The same things were measured in two ways. Each way mixes the same 9 hidden numbers, adds some noise and spreads widely along 6 directions of its own, which tell nothing about the thing.
In the rows, zero is written as 128.
Some things both ways: the first way, then the second way.
[182 164 128 116 146 164 152  95  85 158 157 147 186 155 173 175 130 143
 138 146 139]
[110  97 112 139 140 109 135 130 131 101 159 126 167 156 123 117 132 119
 137 139]

[163 133 164 133 178 167  89 134 135 147 102 143 130 136 158 173 105 126
 141 164 102]
[140 200 103 171 177  93 111 166  92 143 212  83 125 111 164 109  83 108
 111 154]

[127 148 169 145  97 157 120 144  98 132  56 129 110 138 123 161 115 174
 207 119 133]
[136 129 130 142 151 126 126 165 112 115 219 100 129 128 139 102 156 130
 154 151]

[178 150 146 106  94 126 126  96 108 161 131 147 153 113 120 154 143 159
 157 105 152]
[ 69 119 140  85 140 167 105  98 141 107 134 143 155 157 146 173 127 110
 108 175]

[160 102 148  99 118  96 132 130 139 169 114 168 160 154 136 178 134 201
 137 112 138]
[106 152  77 117 133  94 116 136 174 103 202 152 162 122 155  92 136 117
 153 153]

[201 138 139 112 158 134 108  89 123 168 173 139 168 145 141 167 124 131
 144 138 120]
[138  85 122 174 142 156 108 122 142 138 111 122 119 156 109 143 137  99
 120 152]

[156 127 134 113 140 175 124 104 105 137 107 131 233 117 187 144 173 114
 163 147 145]
[ 93 117 104  95 122  96 129 113 107 116 160  94 148 158 127 175 140 151
 157 150]

[213 128 143 102 105 121 125  73  98 161 184 130 193 136 157 158 123 121
 160 125 132]
[169 103 117  95 153 171 108 137 136 140 158 122 134 136 193  90 148 138
 166 146]

[164 123 118 126  96 126 134  86  94  94 116  92 186 129 146 142 134 146
 211 112 133]
[148 114 118 136 136 102 130 183 106 144 193  71 150 137 128  91 137 129
 165 143]

[117 128 192 113 119 127  80 160 143 134  68 133 137 116 124 153 141 150
 160 125 124]
[138 111 125 115 151 133 115 173 139 131 202 112 126 113 163  98 143 125
 167 160]

[186 154 131 136 155 120 118 106 113 105 159  69 155  82 137 120 112 113
 153 106 137]
[124 111 137 163 151 106 138 141 139 132 130  78 139 133 104 133 128  72
 113 140]

[147 157 139 135 158 117 113 134 136  73 122  69  43 111 121 120  70 155
 143 114  91]
[109  74 143  80 148 143 101 111 138 113 117 133 142 138 145 166  93 119
 100 143]

[171 156 152  84  96  85 124  91  94 120 146 109 120 102  92 132  93 137
 157  85 131]
[128  65 138 123 156 187 118 134 153 117 157 121 163 149 124  94 168 120
 151 141]

[215 161 111 126 180 180  82 104 118 106 163  77 166 122 149 184 105 164
 163 129 114]
[102 117 143 130 192  95 123 153 115 132 176  59 123 137  87 199  70  76
  62 141]

[184 124 162 139 190 147 149 128 118 164 199  92 132 164 158 187  88 156
 145 158 115]
[ 92 124 156 125 168 130 125 153 120 112 164 106 132 140 126 170 116 123
 121 163]

[185 149 135 175 161 124 133 115  88  99 137  96 126  74 123 119  65 114
 177 111 140]
[119  86 129 146 129 145 130 113 169 113 125 128 146 145 102 125 172  98
 143 140]

[156 138 160 117 101 171 142 123 119 183 116 155 141 158 178 178 157 173
 139 149 136]
[136 126 131 153 111 118 128 146 127 148 143 109 133 123 153 114 137  93
 111 140]

[101 174 175 152 106 135 136 144  88  75  93 106 156  79 118 121 125 135
 195 115 154]
[133  65 111 141 152 149 153 139 147 117 155 124 145 146 133  94 213 201
 223 113]

[135 155 179 146 108 156 160 129  66 150 111 131 160 114 135 140 118 127
 189 128 161]
[132 155 110 166 148 135 123 115 110 123 142 119 127 148 137 136 152 152
 151 150]

[113 142 191 148  95 158 131 146  73 104  82 114 176  85 172 117 120 101
 177 133 146]
[114 110 100 112 110  97 126 117 140 142 158  64 172 132 103 115 150  93
 147 129]

[125 197 140 160 131 120  83 143 133  67  59 135 134  68  85 142 135 164
 185 101 149]
[ 82 121 117 232 185 103 141 171 141 136 158  92 156 151  74 121 130  93
 117 138]

[122 145 180 139 141 194 124 144 103 106 134 128 195 115 158 159 128 135
 169 165 131]
[139  66 163 161 101 103  99 213 127 171 136 102 120 107 122 121  83  70
  98 161]

[180 131 152 147 168 138 172 121  73 128 168 120 163  71 152 128  70 120
 133 126 153]
[ 86 145 145 115 139 116 112 160 127 133 150 118 138 137 143 167  94 106
  94 170]

[164 177 141 166 118 122  82 119 130  44 123 109 149  56  96 139 102 152
 192 102 130]
[ 35 154 109  95 203 119  97 104 142 111 170 101 175 135 123 179  67 117
  99 154]

[115 174 200  99 175 161  97 151  99 140  94 114 148  79 138 132 131  86
 120 145 135]
[134  80 148 137 153 150 139 149 120 127 139 109 124 155 130 144 158 135
 145 144]

[131 183 190  79 149 122  78 129 119 151  76 153 138  80 117 130 147  78
 113 129 134]
[130 179  81 144 210 162 119  87  97 117 147 119 133 175 176 142 130 192
 157 146]

[145 178 171 128  72 140  90 125  99 116 100 153 179  78 122 151 135 152
 168  92 155]
[113 106 110 197 189 133 137 163 135 172 180  45 130 136  81 125 147 101
 125 120]

[148 166 148 111 141 122  72 124 141  93  86 102 118  69 108 120 139 130
 139 106 124]
[155  49 149 146 131 145 140 155 174 129 141 121 143 118 132  71 172  80
 145 125]

Other things, the second way, with their names:
<194>: [113 162 130 154 165 110 160 151 110 117 209  80 132 142 116 137 163 124
 138 143]
<411>: [105 145 127 140 187 149 117 126 100 117 175 100 126 142 147 157 127 152
 143 160]
<312>: [ 75 112 150 121 147 113 109 154 136 117 154 110 137 123 120 169 114 114
 139 174]
<519>: [103 144 138 152 143 119 104 144 132 138 135  93 141 148  97 166  99  74
  94 170]
<398>: [ 93 126 170 119 129  97 101 165  79 112 175  90 159 128 130 148  71  90
  98 174]
<73>: [116 186 101 168 184 110 107 138  90 136 171 100 131 135 153 135  80 140
 119 152]
<499>: [ 95 134 125 186 166 122 113 143 118 142 150  90 118 147  87 176 118 116
 112 160]
<163>: [122  60 147 166 126 196 111  94 156 127  59 145 139 183  88 161 156  97
  94 139]
<31>: [ 62 101 147  93 160 106 133 124 114 101 177  58 161 154  73 199 128  98
 123 157]
<566>: [ 76 123 106 143 189 161 124  97 124 127 134 107 143 171 116 179 147 171
 147 142]
<487>: [102 134 112 131 146 146 110 102 138 100 174 126 168 126 139 103 135 108
 135 151]
<348>: [118 119 108 164 129 117  99 165 144 176 128 101 141 136 104 134  98 102
 101 138]
<451>: [109 172 103 164 179 125 152 124 124 121 192  83 127 166 107 158 171 131
 139 149]
<615>: [ 86 102 128 140 149 123 121 131 135 124 138 113 110 145  93 202 145 157
 150 157]
<325>: [ 99 166  82 116 168  72  81  79 118 102 127 138 120 126 152 193  26 130
  99 164]
<333>: [138 121 105 147 176 175 124 132 121 141 172 103 139 152 143 108 168 163
 154 127]
<473>: [ 74 128 140 134 142 136 120 139 135 153 143  90 137 160  84 200 123  92
  74 154]
<14>: [149  76 109 104 121 132 130 155 170 129 177 129 146 113 168  66 189 136
 206 134]
<362>: [145 196  69 133 174 108 134 100 107 115 155 124 134 165 167 143 115 180
 129 126]
<40>: [163 125  60 152 181 120 132  72 145 107 153 114 133 133 143  95 150 143
 179 116]
<625>: [118 162  75 122 182 107 144  94 153  96 177 130 150 135 171 106 146 143
 162 128]
<124>: [128  96 146 169 157 153 166 156 115 163 135  71 108 175  81 180 183 147
 120 114]
<400>: [108 133 112 101  94 104 103  87 120  96 152 124 155 135 132 139 127 101
 131 165]
<349>: [132 163  92 184 147  98 103 139 124 119 144 149 147 139 149 102  84 111
 114 158]
<603>: [106  91 134 147 139 109  95 116 110 113 128 120 108 133 102 192  91 122
 106 161]
<25>: [138 200  83 168 199  88 143 114 105 120 155  86 149 145 151 115  94 119
 117 129]
<164>: [145 140  99 137 174 100 148 148 111 133 160 120  98 145 163 161 119 179
 136 128]
<158>: [101 140 132 158 182 119 131 156 128 136 163  97 142 142 133 141  98  91
  88 152]
<503>: [164 146  97 161 156 111 159 182 138 133 227  88 148 132 150  48 190 114
 189 141]
<551>: [134 146  85 134 188 158  97  75 147 104 132 130 150 148 146 116 108 127
 141 146]
<315>: [138  82 128  91 130 157 140  89 136  80 118 158 165 150 187  93 167 150
 175 131]
<119>: [126 146  95 115 154 100 123  97 104  91 159 110 146 147 152 138 119 151
 159 151]
<306>: [ 96  85 110 110 158 168 110 122 148 149 124 127 136 145 141 159 121 170
 127 124]
<524>: [ 53 112 115  98 137 119 107  81 152 132  91 121 144 156 106 222  96 113
  87 149]
<578>: [114 122 128 172 166 114 142 127 127 129 133  78 158 136 120 116 130  81
 113 134]
<295>: [129 126 139 156 188 126 132 189 107 146 183  90  81 135 149 171 127 144
 134 169]
<248>: [ 95  59 154  96 150 187  93 117 112 126 109 102 131 179  91 211 137 162
 141 171]
<240>: [154 124 146  93 123 117 101 158 159 120 180 144 126  90 186  99  92  56
  89 158]
<575>: [112 142 118 187 125 120 105 116 131 113 157 104 154 151  76 132 137  77
 114 164]
<623>: [159  98 143 142 108  94  89 181 122 121 155 135 127 110 156  98  71  66
 104 174]
<432>: [ 71  83 170  80 134 145 110 120 127 101 148 108 158 149 106 189 111  92
  96 168]
<535>: [ 94 112 158  98 128 149 123 133 144 135 114 109 143 159 126 181 133  90
  97 163]
<48>: [ 68  86 157 116 140 112 146 171 128 127 139 100 145 176  95 199 147 135
 137 160]
<462>: [130 134 120 126 157 133 118 141 120 140 138 107 131 154 140 150 108 132
 113 137]
<310>: [ 68 115 106  59 149  86 131  82 140  77 187  94 178 132 138 154 133 107
 169 163]
<375>: [125 161 116 164 166 112 135 133 124 109 174 115 147 115 156  92 133 116
 140 133]
<513>: [ 89 122 143 145 187 150 148 116 104 126 116  99 143 170 130 178 123 143
  99 125]
<431>: [133 108 145 159 128 137 127 142 117 120 162  95 134 150 103 129 158  87
 127 158]
<187>: [152 130  77 168 200 166 152  96 130 158 124 102 127 162 148 122 167 183
 149  85]
<460>: [116 133  92 136 150 139 122  78 151 113 123 128 162 159 130 126 131 105
 116 134]
<198>: [ 80  84 119  60 149 164 128  73 175 136  71 125 170 163 145 176 139 126
 120 120]
<234>: [108  37 171  86  93 148 107  87 115  89 114 110 153 160 103 175 148  75
 123 175]
<437>: [106  90 119 146 154 148 109  90 122 138 100  93 146 152  99 167 114 123
 111 122]
<482>: [111  88 137 126 149 179 130 126 158 151 145  82 149 154  99 142 185  94
 132 137]
<505>: [107  58 162 200 128 160 126 146 147 126 114 108 152 156  81 117 176  73
 139 163]
<193>: [101 139 144 127 152 107 139 152 116 122 190  76 152 131 121 134 125  96
 121 147]

Some of these things the first way, each followed by its name:
[182 146 102 181 160 155  85 111 158  63 115  99 141  97 136 151 120 168
 187 134 109]	<524>
[174 161 104 146 165 173  92 116 129  97  89 110 173  97 140 160 151 168
 175 131 132]	<164>
[145 121 171 132 193 138 111 138 130 105 159 102 200  72 135 128 125  98
 144 151 135]	<312>
[169 125 158  89 146  93 148 112 125 106 194 130 122  76 137 116  62 132
  78 114 107]	<306>
[173 140 185 101 145 155 171 125  50 201 161 131 153 133 169 150  79 109
 128 136 147]	<431>
[136 146 174  99  79 118 115 141 102 134  95 109 114  68 102 127 115 172
 150  75 146]	<240>
[137 152 181 103 120 145 141 139  63 138 133  86 174  95 153 132 112 123
 152 106 159]	<31>
[161 124 161 120 180 140 116 117 112 111 166  80 118 155 131 157  63 117
 184 151  85]	<248>
[150 177 128 160  95 151 105 110 109  86  83 135 162  93 107 144 147 150
 214 113 139]	<73>
[173 111 117 103 183 132 148  95 129 123 165  75 107 162 163 136  88 132
 137 147  84]	<398>
[176 159 149 130 121 114 121 110 148 117 158 106 119 118 154 157 132 154
 127 127 125]	<198>
[202 137 109 148 104 116 140  87  96 127 135  90 136 111 125 145 114 172
 198  92 150]	<535>
[136 187 192 132  93 174  97 132  91 140  83 170 143 124 131 184 119 143
 181 144 141]	<333>
[167 167 150 116 129 120 112 109 114 132 111 130 117  96 136 136 108 123
 130 118 128]	<460>
[174  98 131  99 180 113 145 115 133 146 168  94 104 170 158 147  87 153
 120 133  89]	<623>
[169 198 116 172 181 164 107  93 118  84 107  99 129  85 151 115 131  76
 165 153 122]	<315>
[116 103 201 140 215 140 121 189 140 131 127 108 108 121 142 145  79 139
 122 156 107]	<615>
[150 134 164 153 141 146 134 132  95  95 137 138 161 108 141 156  72 149
 173 145 124]	<348>
[158 148 164 120 114 143 108 120  89 180  81 157 204 124 157 177 158 133
 172 130 167]	<503>
[163 153 180 129 172 146 113 129 114 153 138 133 136 117 145 154 107 107
 135 148 125]	<411>
[154 147 177 131 194 125 109 144 139 137 140 136  93 113 144 147  76 111
 103 154 102]	<566>
[177 171 143 143 132 129 123 120 118 134 128 126 115 108 137 152 103 167
 136 110 137]	<158>
[163 127 165 108 106 103 139 115  88 138 143 101 162 106 106 139 115 150
 184  94 155]	<519>
[194 133 145 146 211 176 116 114  88 144 152 141 163 127 156 169  62  89
 170 174 112]	<575>
[159 107 142  96  95  74 152 117 112 139 148 108 116 120  97 123 104 186
 149  68 137]	<499>
[154 127 146 135  71 102 145 111 102 155 136 104 172 147 168 138 160 166
 169  92 163]	<310>
[134 119 152 156 136 121  83 142 159 100  60 125 131 136 139 161 134 154
 186 139 105]	<14>
[135 146 155  86 100 124 102 124 120 116  77  92 142  82 112 124 158 148
 154 102 140]	<193>
